The same things were measured in two ways. Each way mixes the same 11 hidden numbers, adds some noise and spreads widely along 6 directions of its own, which tell nothing about the thing.
(in the rows, 128 means zero)
Some things both ways: the first way, then the second way.
[131 174 135 138 143 108 164 123 137 127 180 148 120 150 179 128 122 145
 112 124 177 127 152 154 127]
[108 153 160 109 147 145 150 100 149 142 122 157 109  92 124 122 131 136
  81 152 108]

[114  81 144 121  94 172 153 136 149 114  97 102 104 141 146 146 127 165
 166 151 110 137 108 113 101]
[155 123 142 138 169 120 165  63 137 158 148  89 138  90 121 109 132 137
 127 150 113]

[146 149 184 181 147 133 125 139 102  95 123 147 103 175 106 151 119  88
 160 115 157 161 173 149 137]
[165 118 105 113  67 113 152 139  91 116 159 134 146 110 168 142 102  63
 120 118 120]

[141 125  91 116 111 134 159 129 142 139 140 135 106 117 123 116 145 142
 128 155 107 120 119 152 109]
[111 162 106 143 152 136 144 151 187 110 144 155 139 151 148 103 137 128
 101 133 117]

[146 152  95 119 130 112 129  82 110  94 124 108 140 149 141 118 109  70
  94 107 158 128 161 192 146]
[102 105 121 114 157 151 136 134 149 127  65 138 133 131 145 104 164 156
 122 100 110]

[111 126 143 123 104 153 141 124 115 113 103  99 108 131 130 140 136 104
 159 113 120 167 154 129 152]
[201  88 143 173  93 109 112 125  74 115 184  83 143  55 135 139  82   4
 151 123 144]

[130 128 137 101 102 143 125 119 125 125 131 127 120 138 128 132 145 135
 159 133 112 156 137 120 128]
[124 120 110 159 156 153 124 162 148 107 157 117 145 129 161  97 153  88
 130 145 122]

[169 115 124 112 122 116 143 164 138 149 157 128 153 152 138 132 130  92
 104 114 126 134 142 118 109]
[171  79 118 152 145 123 119 105 134 125 143 122  87 122 133 135 115  76
 180 123 146]

[150 126 130 117 106 113 140 112 119 137 108 104 125 123 130 138 128  75
  99 129 163 153 157 115 154]
[ 98 150 118 120 215 151 137 136 157 143 107 188  54 172 148  92 167 195
 122 165 122]

[174 135 125 109 124 141 123 134 136 153 173 144 124 142 135 148 135 103
 115 157 161 118 139  79 106]
[138 137 113 148 111 110 120 151 167 108 149 118 167 121 180 127  95  73
 138  94 137]

[101 132 104 149 140 146 150 110 127  82 101 122  85 131 140 131 129 135
 146 143 103 110 122 184 120]
[109 100  99 167  86 131  88 133 120 123  99  94 151 116 153 138 129 147
 125 122 122]

[146 141 104 120 120 131 116 104 127 109 109 116 139 162 144 129 120 111
 119 147 146 129 127 138 110]
[123 125 105 102 158 138 126 105 139 144  71 107 137 150 120 100 159 195
 119  88 107]

[137  71 131  86 135 122 113  99 101  70 121 136 112 106 106 144 115 110
 141 123 115  99 147 116 153]
[162 125 125  88  73 109 145 115  91 152 131  88 172 147 163 138 122 155
 109 103 117]

[130 128  94 167 105 142 186 164 132 128  94 116  87 117 110  96 145 149
 156 140  98 139 145 185 109]
[103 104 101 126 140 143 186 149 208 129 106 106 185 155 157 104 137 112
 102  85  85]

[163 200  60 107 123 118 118 104 121 117 159 144 127 187 168 112 139  95
 128 143 148 150 168 190 104]
[209 134 132  77 107 121 147 113  61 137 150 128 169 134  78 111 107  90
  72  60 121]

[149  90 117 106 110 157 121 151 155 134 109 103 131 130 127 139 144 121
 134 158  85 124  98  89  84]
[176 106  69 124 139 117 106 151 154  94 117 147 141 193 119 123 118  80
 143  49 150]

[126 114 140 156 117 139 169 155 119 115 103 107 129 138 119 121 117 126
 146 102 114 139 140 153 123]
[128  68 112 149 160 165 137  99 127 148 114 122  75 129  98 125 149 128
 136 128 129]

[131 127 126 140 103 121 120 131 138 106  88 141 126  99  87 121 125  52
 133 119  95 163 135 131 148]
[111 133  98 132 134 129  98 195 142 103 119 165 123 161 214 102 137 123
 141 110 135]

[143 168 130 135 131 143  94 101 128 116 139 127 158 189 153 135 122  97
 112 123 160 132 134 137 110]
[ 77 124  89 126 151 160  82 177 158  97  55 166  81 152 171 110 173 146
 157  88 144]

[109  65 135  70 102 126 122 129 148  82  89  97 160 100 139 123 116 180
 153 127  78 121  88  86 118]
[166 148 127  67 150 116 150 107 159 122  91 114 184 148 101 111 131 119
 114  51 110]

[114 110 119 133 125 148 140 149 134 118 122 131 125  95 113 116 148 132
 147 112  59 107 117 122 109]
[122  79 124 124 118 148  89 118  67 147  92 129  69 138 170 133 163 194
 173 132 153]

[109  84 167 107 122 108 136  98 118  66 108 154 145 123 135 139  91 164
 152 119 107 116 103 119 129]
[110 116 119 135 104 137 142 135 126 127 112 117 155  96 160 118 124 117
 118 113 102]

[156 111 140 101 112 136 129  87 122 151 120  90 124 147 138 163 129  98
  87 161 182 132 128  96 140]
[153 138 119 120 153 107 136  80 150 142 117  84 124  94 144 112 135 138
 138 136 108]

[130  99 121  94  99 104 131 100 132  95 117 150 138 136 136 126 107 120
 125 123 130 139 136 146 142]
[189 143 148  85 135 114 179  84 111 166 150  89 153 115 101 102 119 122
  67 111  92]

[125 102 173 113 134 142 103 111 142  90 148 140 145 138 147 149 114 142
 138 120 128 106 113  92 111]
[115 153  80 115 139 155 116 206 164  70 109 244  97 198 123 129 137  77
  88  69 155]

[162 169 166 166 143 109 105 101  98 121 133 160 131 147 115 147 117  69
 106 130 195 131 166 101 140]
[128 144 120 140 129 116 152 120 115 123 115 132 164 103 141 103 133 159
 104 147  90]

[140 125 149 124 124 115 151 148 145 160 147 117 130  65 113 116 153 155
 104 132 132 111 129  74 132]
[146 110 100 105  76 111  94 151 132 120  93 108 105 113 180 152 103  60
 131  60 142]

Other things, the second way, with their names:
(552): [126 126 103 128 135 125 131 135 176 109  84 127 129 117 122 124 124  90
 100  93 105]
(405): [109 131 125 128 161 144 182 125 171 122 101 118 176 129 131  91 172 153
  94 137  80]
(846): [205 135 143  84  65  76 174 101 107 132 127  65 234  67 135 127  78  52
  88  51  90]
(458): [ 84 120 124 160 150 142 142 129 159 129 107 104 115 107 188 110 166 169
 160 184 101]
(791): [ 98 170 106 112 145 132  88 136 155 143  92 158  15 142 171 120 141 178
 127 114 145]
(170): [166  76 123 126  83 156 103 111  82 156 160  93  82 134 109 141 118 101
 108 109 137]
(71): [181  73 122  64 147 129 170  94 130 130  88 116 173 148 111 109 158 111
 117  71 106]
(171): [132  87 114 143 141 134 146  85 173 122  97  39 202  95 129 107 159 124
 155 124  84]
(144): [ 95 141 112 105 133 165 106 141 140 129 114 145  97 152 149 114 179 163
  79 146 127]
(694): [135 113  77 175 172 143 130 174 214  97 136 142 122 152 105 112 125  29
  61  86 134]
(664): [182 125 156  99 120 122 143  92  86 147 153 118 148 113 108 116 123 126
  82 130 112]
(840): [163 109 137  66  83 120 134  87  76 171 117  64 122 112 185 131 152 160
 143 108 130]
(185): [118 151 128  50 120 144 161 172 165 117 115 187 147 206 162 123 146 129
  94  76 123]
(292): [190 127 160  99 172 140 129  94  93 142 126 113 126 135  69  93 162 149
  99 108 125]
(135): [162 107 158  79 138 116 150  70 114 177 113  58 149  93 164 109 147 154
 121 112 117]
(422): [111 156 134 103 115 111 118 158 137 125 136 156 104 147 236 127 123 150
 186 145 133]
(290): [126 136  83 162 140 138  55 153  99  89 118 182  75 138 142 128 139 129
 154 140 162]
(398): [140 122  87 139 185 133 140  87 133 125 109 148 119 126 105 101 154 162
 123 141 115]
(178): [130 161 106 161 130 116 118 156 159  77 122 161 158 152 122 128 130 127
 121 132 125]
(750): [142 154 161  53 144 130 150 123 137 124 106 140 142 122 169 105 166 129
 114 114 115]
(364): [119 151 124 178 113 125 108 169 181  76 151 123 170 123 157 126 119  79
 141 138 121]
(684): [ 91  50 105 150 120 167 110 149 172 130 108  84 178 132 182 110 144 105
 135  90 114]
(765): [103 144 122 136 116 135 104 158 141  95 114 172 134 117 164 125 129 115
 126 118 133]
(13): [130 100 142 132  95 121 125 138 122 137 101 117  79 106 166 147 101 103
 165  92 131]
(232): [140 139 139 152 112 123 131 104 102 134 145  96 129  89 140 118 124 146
 143 150 115]
(293): [174 184 181 129 126  61 181  96 140 113 133  96 165  33 173 114  86  92
 186 125  97]
(667): [104 165 104 108 138 108 116 127 181 115  83 134 126 115 195 128 129 140
 156  91 140]
(203): [149 146 142  87  85 114  97 145 133 131 117 103 136 141 160 139 108 108
 126  62 139]
(772): [148 118 106 183 158 130 141 134 158 126 157  90 165 109 120  94 123  82
  84 115 117]
(583): [145 100 157  91 132 108 150  59 137 156  91  46 179  91 173 113 167 181
 148 151  89]
(85): [158 165 125  66 104 110  92 126 100 126 105 156  94 143 143 134 122 141
 115  95 135]
(31): [148 156 164 130 128  99 142 121 139 122 122 111 178  89 143 122 101 113
 125 114 109]
(149): [143 111  83 100 113 139  84 147 108 128  88 114  65 142 155 134 160 110
 107  82 156]
(524): [146  78  86 146  70 160  89 118  47 154 135  78 105 121 112 133 130 129
  99 110 129]
(516): [118 105  96 174 159 146  68 113 138 133 120  98  46 132 150 126 168 159
 161 177 150]
(191): [118  44 139 150 101 179 108 105  82 149  94  67 123 109 105 128 163 155
 140 117 116]
(602): [168  82 149  73  84 109 112 106  63 156 101  92 114 110 209 133 133 147
 191  96 136]
(576): [174 123 149 167 179 130 150  36 123 148 156  87 145  94  38 107 137 162
 104 185  97]
(141): [163  95 139 129 175 119 155  56 149 154 137  91 120 102 135 116 151 143
 135 175 115]
(426): [152 128 140 182 152 114 101 101 103 121 139  70 163  55 156  99 141 123
 152 154 132]
(158): [125 114 122  98 121 153 139 121 126 136  98 108 159 133 126 107 154 145
 103  77 114]
(235): [132  91 108 118 116 142 125 108  75 145  99 103 116 113 154 112 170 173
 131 144 109]
(587): [114 172 134 171 157 134 124 125 136 115 148 133  96 105 133 103 140 159
 145 184 112]
(441): [150  92 112 106 120 147 116 139 126 142 132  84 168 168 153 104 159 128
  99  91 128]
(237): [175 136 129  48 155 143 107  99  85 163 120 127 102 179 117 110 164 179
 104  87 155]
(234): [183 178 144 129 138 102 176 117 125 110 201 159 172 128 112 113  98  96
 109 157 112]
(172): [107 159 134 166 175 149 136 111 117 136 127 186  33 104  98 118 142 169
 110 171 138]
(98): [158  85 120 160 155 145 166 113 150 131 154  89 183 123  94  91 141  89
  84 128  96]
(830): [189 118 130 138 114 101 165  95 100 130 157  87 173  79 127 114 104  81
 133 116 109]
(850): [138 106  76 135 111 146  97 179 112 103 120 157  65 147 164 130 132  67
 146  78 161]
(27): [203 140 131  58 120 112 148  94  56 144 111 154 102 138  93 122 134 146
  93  82 131]
(818): [165 149 114 103  79 116 109 131  52 126 155 165  60 124 170 146 117 120
 150 142 153]
(612): [174 110 120 162 104 108 121 114 125 117 134  78 145  85 115 138 101  63
 124 111 122]
(228): [148 172 153 160 161 106 155  88 149  84 127 151 162  63  89 118 125 113
 132 177  98]
(262): [147  82 110 168 116 124 126  93 112 118 125  73 181  95 145 121 143 134
 168 159 103]
(165): [132 124 109 154  84 108 130 115 140 131 117  68 157 119 148 136 127 152
 116 133 105]
(529): [109 109  93 162 143 148 100 137 109 126 128 151  98 148 163 118 156 174
 140 169 137]
(275): [138 153  93 195 137 141  98 113 118 113 160 138  51  97  82 130 111 101
 124 153 142]
(463): [150 136 105 172 130 108 122 119 103 113 133 131 139  96 130 126 106 119
 140 146 122]
(280): [131 160 183 131 116 131 119 127 136 121 190 138 134  92 165 128 103  85
 134 171 126]
(650): [183 134 134  59 121 126 152  75  87 190 159  69 150 146 124 105 142 167
  64 122 104]
(836): [143 121 126 116  85 106 130 153 138 110 115 113 141 114 193 145 123  77
 137 105 132]
(343): [137 110 130 184 138 144  79 128  93 130 133  94  94  84 120 118 129 111
 140 144 136]
(395): [106  95  57 127 108 164  78 224 154 109 118 168  58 208 197 130 148  80
 111  64 176]
(671): [153 159 131 108 141 115 142 115 120 119 108 166  88 114 112 124 119 123
 128 102 128]
(726): [ 73 110 121 186 154 140 102 152 202 123  91  63 147 110 186  99 153 148
 154 140  94]
(105): [139 101 123 162 154 143 133  98 150 142 118  79 166 138  81 108 149 160
  83 127 106]
(245): [164  73 106 125  46 120 100 115  62 153 123  55 113 100 171 155 109 102
 158  88 141]
(553): [143 169 116 107  91 109 113 187 132 101 145 196  80 154 186 138  91  80
 134  69 165]
(389): [142 156 135 153 131 111 142 141 147  96 121 168 139 118 105 128 104 103
  97 115 118]
(592): [158 163 109 143 114 105 142 135 143  81 135 147 184  96 110 122  97  61
 101 101 108]
(93): [120  98 151  99 128 138 143 108 165 132  72  60 207 114 135 111 158 143
 117 102  76]
(104): [162  56  63 199 174 170  68 120 129 129 133  68  81 144  68 114 166  83
 101 113 162]
(164): [140 157 137  78  85 111 143 134  69 149 122 169  45  84 195 135 110 120
 120 107 137]
(358): [ 89 143 111 171 149 137 149 134 170 111 141 133 169 104 172 104 140 134
 129 173 100]
(780): [180 114 109 107 106 105 116 119 104 122 108 112 148 123 132 123 116 103
 129  63 134]
(134): [191 119 142 161 107 113 145 105 124 131 186  77 163 121  81 135 106  81
  72 149 113]
(640): [171  87 116 205 102  98  85 109  96  88 122  72 148  19 151 134  97  40
 202 123 140]

Some of these things the first way, each followed by its name:
[120 136 109  95 112 140 134  97 133 128 138  96 115 108 133 120 155 115
 117 121 112 135 138 153 151] : (750)
[110 132 148 130 130 149 128  89 107  93 119 155 108 190 163 162 123 160
 168 156 128 128 111 141 106] : (524)
[112 123  78 128 118 133 147 135 152  95 125 146 116 127 147 103 130 146
 140 127  89 109 125 178 106] : (105)
[108 107 178 107 128 129 108 102 137 122 118 128 135 119 148 171 130 125
 114 145 133 123  95  47 139] : (85)
[162 154  79  81 122 142 145  88 105 163 172 114 125 118 139 120 155 153
 111 162 138  89 129 119 105] : (158)
[171 174 141 142 141 149 135 125  91 188 163 113  96 133 106 151 176 101
 114 156 165 129 162  90 128] : (818)
[121 118 137 116 121 138 121 105 140 106 145 152 124 158 175 130 140 192
 147 141 121 102 120 131  87] : (405)
[112 102 158 121 125 140 144 123 118 129 148 172 129 164 150 168 121 130
 141 128 115 121 107  98 120] : (170)
[121 119 152 152 109 163 112 151 140 121 115 152 115 105  81 133 142  84
 160 119  90 147 131  94 132] : (441)
[146 164 123 153 123 133 130 123 125 126 125 127 111 127 124 119 138 114
 128 138 159 133 159 132 126] : (846)
[109  92 149 115  94 178 119 129 173 114 117 114 126 148 148 137 138 172
 161 142 100 134  94 110  94] : (104)
[118 107 135 121 117 117 121 117 143  75 108 135 163 158 152 121  97 135
 131 105 120 127 117 153 117] : (671)
[173 151 140 132 134 102 150 129 107 135 152 140 123 109  96 122 128 112
 119 135 156 132 155 125 137] : (358)
[131 107 161  82 135 122  94  88 136  82 131 127 152 151 156 161 110 119
 126 137 126 127 101  97 122] : (290)
[158 132 122 115 108  95 116 152 140 138 145 156 184 123 125  94 126 137
 114 106 133 121 143  94 111] : (293)
[131 135 144 163 102 142 155 158 131 154 120 146 115 100  98 118 147 121
 146 125 106 144 137 107 120] : (98)
[174 191 120 166 139 125 133 134  99 137 122 107 107 144 114 126 140  75
 119 142 185 150 186 137 133] : (463)
[153 155 120 158 110 162 144 130 106 151 107 102  99 141 103 130 148  94
 139 145 144 149 158 135 122] : (830)
[116 111 139 136 106 113 136 148 139  78  91 156 115 122  92 120 114 106
 169 116  93 175 139 157 153] : (650)
[104 105 166 133 122 123 136 107 146 102 107 122 134 142 168 145 115 160
 119 131 145 120 108 114 123] : (552)
[108 102 157 108 121 162 133 114 107 155 126 116 111  91 112 162 155 134
 133 142 115 108 111  43 146] : (364)
[152 166 154 171 126 110 128 134 140 129 164 189 145 148 126 113 121 115
 120 111 157 130 150 140 110] : (164)
[170 115  99  73 130 131 121  94 105 135 176 123 126 121 108 125 145 112
 105 129 133  97 150 135 136] : (840)
[ 91 122 132 183 112 154 159 161 127 113  82 125 118 143 135 124 124 124
 155  99 108 138 140 144 124] : (13)
[121 126 168 154 123 136 128 179 168 144 142 154 138 134 127 127 148 151
 139 121 105 136 112  90 105] : (516)
[131  92 153 118 118 123 130 158 158 116 128 126 152  99 126 115 140 148
 135 108  68 118 108 103  97] : (71)
[100 145 101 110 105  98 139 138 149  88 119 155 156 131 155  89 123 162
 156 102  83 150 126 168 123] : (343)
[134 114 136 114 112 148 145 142 123 143 127 125  96 122 132 148 157 144
 157 158 109 137 130  87 114] : (234)
[157 134 143 143 148 115 107 116 107  93 148 130 128 128  92 127 114  38
  99  76 173 128 197 156 179] : (836)
[111 106 120 170 133 148 144 123 114  99  89 129  95 104  80 122 127 107
 132 121 111 101 135 158 149] : (165)
[100 164  99 156 103 149 149 142 148 148 106 135 102 160 174 122 160 154
 145 153 120 149 128 141 103] : (726)
[101 118 133 162 117 134 139 117 136  47  94 145 140 163 135 111  77 121
 154  84 124 135 135 205 132] : (172)
[142 176 137 166 138 146 121  91  93 124 115 117 101 178 125 147 142  78
 125 137 164 147 161 166 133] : (235)
[165 164 138 153 154 120 119 139 107 123 147 143 126 175 125 137 138  91
 126 127 147 135 160 140 113] : (262)
[139  98 159 108 137 134 114 121 103 107 143 130 128 115 108 150 123  93
 130 105 135 115 154  86 156] : (185)
[104 132 155 118 142 126 128 128 157 104 152 137 141 158 206 132 140 220
 142 134 119 104 104 114  83] : (228)
[ 97  84 137 121 109 140 159 107 110  98  79  98 101 112 121 132 133 156
 151 125  97 129 126 150 147] : (458)
[161 104 140 109 116 151 117  97 118 140 148 125 117 116  91 152 130  62
 103 131 149 119 143 103 148] : (395)
[163 157 151 120 131 124 115 130 130 151 158 122 165 133 134 127 138 129
 110 128 150 121 128  78 104] : (640)
